There are 10 hidden switches. A switch that is on adds its own fixed numbers to the row, and there is some noise. The rows also spread widely along 12 directions, which tell nothing about the answers.
Some rows, each with its switches (1 for on, 0 for off) after it:
[ 15   1  15 -14  -4  10   8  -6  -4 -10   5 -12   0 -16   0  -4 -12   4
 -12 -11   1  -6  13  -9  16   0  -4  -9  -4] | 0 0 0 1 0 1 0 1 1 1
[ -9   8   1   9   3  25 -12   0  -1   3  -2  10  -4  -3 -10  -6 -11 -27
  17   6   3  16   5  -9  -7   6   4  -3  26] | 0 0 0 1 0 0 1 1 1 0
[  7  15   2   7   7   8 -15   0   1   9 -14  14   5  -6 -14   1   1 -11
  11  -4  -3   0   2  13  -5   0   8  -3  12] | 1 1 0 0 1 1 1 0 1 1
[  7  10   2   0  12  14  -5   0  -4   7 -11  -7  -6  -2 -15 -23  -8 -11
   9  10   2  -8  -7   1 -10   0   1  -1  -4] | 0 1 1 0 0 0 0 1 1 1
[-12   4 -14  21  -1   4  -5   8 -12  -3   7   2  -1   2 -22   4 -20 -28
  17  -3   6  19  18 -14 -16  15   8  -2  33] | 1 0 0 1 0 0 0 1 0 0
[  4   7   3  30  -3   0  -9 -24  -3  -5  -8  -9   4 -11 -19  16 -12  -5
 -17 -19   4   8   9  -7 -14  -8   7   4  -3] | 1 1 0 0 0 1 0 1 0 1
[ -2   3  -6   3  19 -18  -6 -14   2   6 -13  -8 -10   4 -27 -12  -1  13
  -1   7   4 -13 -10 -14 -12  -2  12 -20 -14] | 1 1 1 1 1 1 0 0 0 0
[ -4  -8  -5  -7 -11 -30 -12  28   8   6  -7   3  -7  24   5   8   5   0
 -14 -10  14  17   9 -11  16  -1  -8   6  28] | 0 1 0 1 1 1 0 1 1 1
[ 13  -4   3   3   8   1  -5 -11  -5  -3 -13   7   8  -8 -16   2 -17   5
  -3  -7   2  -2   3   0  -1  -4   6 -11  -4] | 0 1 0 0 0 0 0 1 1 1
[  0  16 -23  -4   6 -14 -10  -9   9  -3  14  -9 -13   0   2 -26  -2   3
  15   2  11 -24  17 -28   3  -3   6 -18 -23] | 1 0 0 0 0 0 0 1 0 0
[ -3   2 -11  -5   8  19 -13  10  -2   1  -1  25   0  10  -9  -5 -13 -20
   9   6   8  18   1  -6   9   1  14  -2  16] | 1 0 0 1 1 1 0 0 0 1
[  8  14   0  -2  25  -8 -40  -7   4   9 -16  16  22   0 -44  22  -3  10
   8   1 -22  -9  13  -1  -4  12  28 -24  -4] | 0 0 0 0 1 1 1 1 0 0
[  7   8  -7  16   3 -27 -17  -5   7   2 -20   2   7   6 -27  17   7  -1
 -23  -9   8   1  -6 -11 -20  12  15   6  -3] | 1 0 0 1 0 0 0 1 0 0
[ -5 -14   7   7   7  -2  19 -21  -5  -7 -16   6  -2  -5 -11   1 -20  17
 -13  -9   6   5 -12  -7  -1 -16   9 -16 -11] | 0 0 0 0 1 1 1 1 0 1
[-10 -11  -4  16  15   2   4 -14  -1   4 -19   1 -13   9 -17 -16   3   1
  -7   4  14  -2 -25  -8 -13 -19  10  -6  -7] | 1 0 0 1 1 1 0 0 0 0
[-10   9  22  22  26 -25 -27  -3  15   9 -14 -16  -4  17 -26  -9  10  -3
 -18  28  -9   2 -37 -12 -23  10  -7   3   5] | 1 1 1 0 1 0 0 1 0 0
[-17 -20 -13   2  15   6 -31 -14   3   6 -12   5  -4  21 -23   8  -2  11
  -1   3   1  10   4 -24  16 -29  10 -23   0] | 1 1 0 1 1 0 1 0 0 1
[-13   5 -17   3 -11  14   3   6 -16   8  -6  -9 -14   0 -12  -8 -12 -21
  22  -4   8  12  16 -12  -8  -3   0  -4  26] | 1 1 1 1 0 1 0 0 1 1
[ 11  -4  26   5  23  15 -21  -2   9   4 -10  24   8  -2  -6  -8  -5  -7
   1  12  -7   8 -20  16   7  -2  -5  -9  15] | 0 1 0 0 1 0 0 0 1 0
[  9  13  -9  22  -6   3   2 -14   7  13 -19   7  -5 -16   2   0  21   0
   7 -26  10 -10   5  17  -8 -12   8   0   3] | 1 0 0 1 0 1 0 0 0 0
[ -3  36   3  10   2  19 -29 -12   6   9  -2 -13  -6  -6 -16 -14  11 -20
  13   9 -10  -9   6 -13 -16  -1   3   5 -12] | 0 0 0 0 1 1 0 0 0 1
[ -7  -5   9   0   7  15   9  -6  -3  -5  -5  22   1  -5  -5  -3 -24  -6
   8   5   4  20  -8  -6   6   3   8 -17  17] | 1 0 0 1 1 1 0 1 0 1
[ -4   8 -10  -2   9  31 -22   3  18   8  15  23 -10   1  22 -26  -7 -19
  33   7   9   9  13  -4  28  -9   3 -13  19] | 1 1 0 1 0 0 0 1 0 1
[ 11  13   4  11   7   1 -15 -10   2   2   4 -15  -5  -8 -15  -4   4  -4
  -6 -10  -1  -9  12   2  -1  -3   0   0  -3] | 1 1 1 0 1 1 0 0 0 0
[-11  10   1 -13  -4   7  -6  -1   0  13 -15  -1  -7   3  -4 -16   5  -7
  25   9  -7   4  -1 -10  -2  -4  -2 -10   8] | 1 1 0 0 1 0 0 1 0 0
[  5 -14   3  14  13 -25  -6   7  15   1  -4  15  -2   8   7   0  -6  12
 -13  -5  13   5 -10   4  13  -6  -5 -11  19] | 0 1 0 1 0 1 0 0 1 1
[-12  -5   7  18   6  16   0  10   1   4   1  -5 -11   9   4 -17  -3 -20
   4   5   3  17  -8   9   5  -9 -12  11  29] | 1 1 0 0 0 0 1 1 0 1
[ 10   7   7  16  13   3 -16  15   7   0   4  18   8  -1  -1  -5 -10 -22
   4   2   3  10  -2  15   2  13  -3   6  29] | 1 1 0 0 0 0 0 1 1 1
[  4  29   5  42   6  -6  -4 -15  17  -5  17   5  -8 -18   2 -16 -12 -18
   2  -6  18  -2   3  -1 -19  10   8   2   5] | 1 1 0 1 1 1 0 1 0 1

New rows. What belongs after each?
[  1  -6  13 -11   6  12   3  10   5 -14  22 -13  -8   4   5 -19 -12  -9
 -20   8   6   5  -2 -14  27   2 -10   4   6] | 1 0 0 1 0 0 1 1 0 1
[ -4   0   3  10   4  -1  -6   2  17  -5  24   3 -11  -1  29 -13  -4  -4
   4  -4  10   7  12 -10  28  -7 -14 -10  19] | 1 0 0 0 0 1 0 1 0 0
[ -8   9  -2  17  19   0 -15 -19  -5  -3  -5  -9  -3   4 -35  -9 -17  -6
   1  14  -2  -3  -8 -18 -22  -4  12  -9 -14] | 1 1 0 0 1 1 0 0 0 1
[ -7   9  -2   9  11 -17  -9 -11  23   2   6   2 -14   3   7 -16   3  11
  -4   6  10 -10  -5 -20   6  -7   3 -15 -10] | 0 0 0 1 1 1 1 0 0 1
[ -8   3  13   5   0   4   4 -15  -3   6 -19  -1   0  -8 -20   0  -5   3
   3  -1  -6   8  -8  -2  -8  -1   6 -10   9] | 1 1 0 1 1 0 1 1 0 1
[ 17   7  16  -9   0  30   2  -9   3   4 -11   9   7 -24  -2  -8   2  -5
   6  -7  -6  -2   2  14  10   1   4  -5   1] | 0 0 0 1 0 0 0 1 0 0
[ 13  -2  19  -6   9   2 -15  17   1   8 -18  13  12   1 -18   6   8  -6
  -5   1  -9   7  -8  13   2  13  -1   1  24] | 0 0 0 1 1 0 0 1 1 0
[  5  19  13  28  11 -26   1 -10  11  -2  -3 -13 -11  -7 -12 -17   5  -1
 -18   6  11 -19 -21  -8 -28   7  -1   4  -9] | 0 0 0 1 1 1 0 0 1 1
[ -2   6   8   6  -4  -3  -9  -5   3  10 -21   7  10  -7 -15  14  -2   0
   7  -6 -10  12   2   1  -4   6   4 -10  20] | 1 1 0 1 0 0 0 1 0 1
[ -2  -2   4  10  23   0  -5   0   1  -1  -5  18   2   3  -9 -12 -19  -4
   8  16   1   2 -17  -1  -5   2   2 -17  10] | 0 0 0 0 0 1 0 0 1 1
[  4  10 -27 -17  -4  -7   1  14  -5  12 -22  10  -7  11 -16  -6  10  -6
   8  -9  16  -1   5  -5  -4   3  22   1  -2] | 1 0 1 1 1 1 0 1 0 0
[ 20 -13   4  -7  10  -4  19  34 -12  -5   1   8   3   1   0 -13  -9  -4
  -8  -8   6  -4  -2  30  16   5  -8   6  20] | 0 0 0 0 0 1 0 0 1 1
[  5   5  11   2  18  -9  15  17   5  -2   5  14  -6  -3   2 -30 -10  -6
   1  14  10  -8 -21  11  -1  15   0  -5  15] | 0 0 0 1 1 1 1 0 1 1
[  1  -1   9  23   1 -11   6  -5  11  -3  11  -1  -8  -9  10  -6 -10   2
  -2 -12  10   6   8   0   6  -2  -7  -8  20] | 0 1 0 1 0 1 0 1 0 0
[  5  14 -14   4  -2 -17   7  11   6   0  -2   3  -7   4   4 -13   1  -8
  -8  -7  18  -5  -3   1  -1   4   8  12   0] | 1 0 0 0 0 1 1 1 0 1
[  1   9   7 -21  19 -11 -31 -14   1  -4  -8  -7  15   1 -37   8 -13  15
  -2  19 -20 -16   2 -33   4  10   9 -31 -18] | 1 0 0 0 0 0 1 1 1 1
[-11  -4  -2   0 -10  -7  23  -8 -12   2 -21 -10  -8  -6 -15  -5  -3   2
   6  -3   4  -2  -6 -11 -15  -1  -2 -12  11] | 1 0 0 1 0 0 1 0 1 0
[ 23  -5  -9  -1  13  11  -3  -7   2  -5  -2  11  -2  -3  -8 -17  -3  -1
 -14 -11  20 -11  -2  10  12 -13  16   4 -22] | 1 1 0 1 1 0 0 0 0 1
[ 21   6  15  11   3  16  -9 -12   9   4  -8  -1   4 -16  -7   0   9  -4
 -16 -14   0  -4   0  20   4  -5   4   9   0] | 0 1 0 1 0 0 1 0 0 0
[ 17   0  -1  12  10  16 -28   5   2  -9  15  -8  -4   3  -4  -8  10 -19
 -16 -14  13  -6  20  -1  17 -13  -4  15  -2] | 1 0 0 0 1 0 0 1 1 0
[-11 -11   9   4  22  32 -14  -2  10  -5  14   9 -11   5   8 -21 -19 -11
   5  17   6  12  -6 -14  24 -13  -3 -16  15] | 0 0 0 1 0 1 1 1 1 1
[  5  -2  18  17  17  -1 -14   4   1   3 -12  -9   7   0 -26   6  12  -3
 -12  -1 -11  -1  -8  11  -5   7  -3   2  18] | 1 0 0 1 0 0 0 1 0 0
[ 10 -16   9  11  16  36   4   7 -20   5 -16   4   6  -7 -31  -2  -5  -9
   5 -13  -6   6   6  35   4 -11  11   3  18] | 0 1 0 1 1 0 1 1 0 1
[ -4   2  27  36  26  -3   6  -8  14   7   0 -11 -19  -7   1 -30   4   5
  -3   9   7 -10 -24  11  -6  -8 -12  -9  16] | 0 1 1 1 1 1 1 1 1 1
[ -1  18   9  10   9  14 -23 -10   7   9  -4  -8   1  -5 -13  -1   4  -6
   7   2 -13  -2   8   1   3  -4   2  -4   6] | 1 1 0 0 0 1 1 1 0 1
[  6  15   2   3   7 -14   3  -7   7  11 -19  11   3 -11 -15  -7  -1   9
  12   1  -3 -11  -9  11 -14  10  15 -15   2] | 0 1 0 1 0 1 1 0 0 0
[  4   8   0   1   1 -13  -9   1  18   2   1  24  -3   3  13 -11  -8  -9
   4   1  14  11  -5  -5   6   6   3  -3  10] | 1 1 0 0 1 0 0 1 0 0
[  4   9  -6  26  18  20 -10   2  -9   5  -9   3  -3  -1 -28 -13   3 -19
   5  -1   4  -5  -5  16 -19  -4  15   9   2] | 0 0 0 1 1 1 0 0 0 1
[ -1  26  18   9  19  16 -23 -12  13   5  -3   8   2  -5 -15 -20 -10 -17
   7  25  -9   1 -19  -6 -14  10  10  -1  -5] | 0 1 0 0 1 0 1 1 0 1
[-13  -4 -12   9   7  24  -5 -13  -5  -3   1  -9 -19  10 -11 -23 -17 -17
   0  10  15   7  -6 -21  -2 -19   6   0  -7] | 1 1 0 1 0 1 0 0 0 1
[ -7  11  -1  -3  -4  -4 -13  21  10  15 -12   2 -12  19   0 -14  10 -16
   0   8   7  13 -10  -3   0   2   0  15  17] | 0 1 0 1 1 1 0 1 0 1
[ 10  19  13  -6 -16  15 -24 -10   0   8 -24 -17  -3  -1 -16   5  16 -17
 -19  -6  -1   4   0 -10 -12  -7   0  22 -13] | 0 1 0 0 1 1 0 1 1 0
[  5  21  -2  16   3  -9  -5  -4   1   4  -4  -5   2 -12 -19  -1  -1  -2
   7  -6  -3 -11   9  -1 -18  10   9  -6   1] | 0 0 0 1 0 1 0 0 0 1
[ 23  10  23  22  18  11  -3  -4   5  -7   7  -4   7 -20 -11  -6  -2  -4
 -16  -8  -2 -11  -1  22   2   7   3   5   1] | 0 0 0 1 0 1 0 1 0 1
[ -6   1 -14  -3  14  -1   7   6 -15   5 -13 -15  -8   8 -23 -21  -1   2
  15   5  -1 -16  -1  -3  -7  -8   7  -8  -9] | 1 0 0 0 0 1 0 1 0 1
[ -6  -4  16  -8 -16  19   2  -5  -3  -4   7 -12  -5  -8   6   4  -9  -8
  -1  -9  -5  21  15  -8  22  -6 -15  -5  25] | 1 1 0 1 0 1 0 0 0 0
[  5  -5  -2  15  10   8   1  -5  -5  -2  -3  -8  -7  -2 -18 -11   9  -5
 -11 -11   9  -7   0   7  -2 -11   5   6  -3] | 1 0 0 1 1 0 1 0 0 0
[  0   9   1  -2 -10 -20 -18 -11  17  11 -10   6   4  -5   2  13   4  13
   3 -10  -4   4  11 -13   8  -1  -1 -16   6] | 0 1 0 1 0 0 0 0 0 1
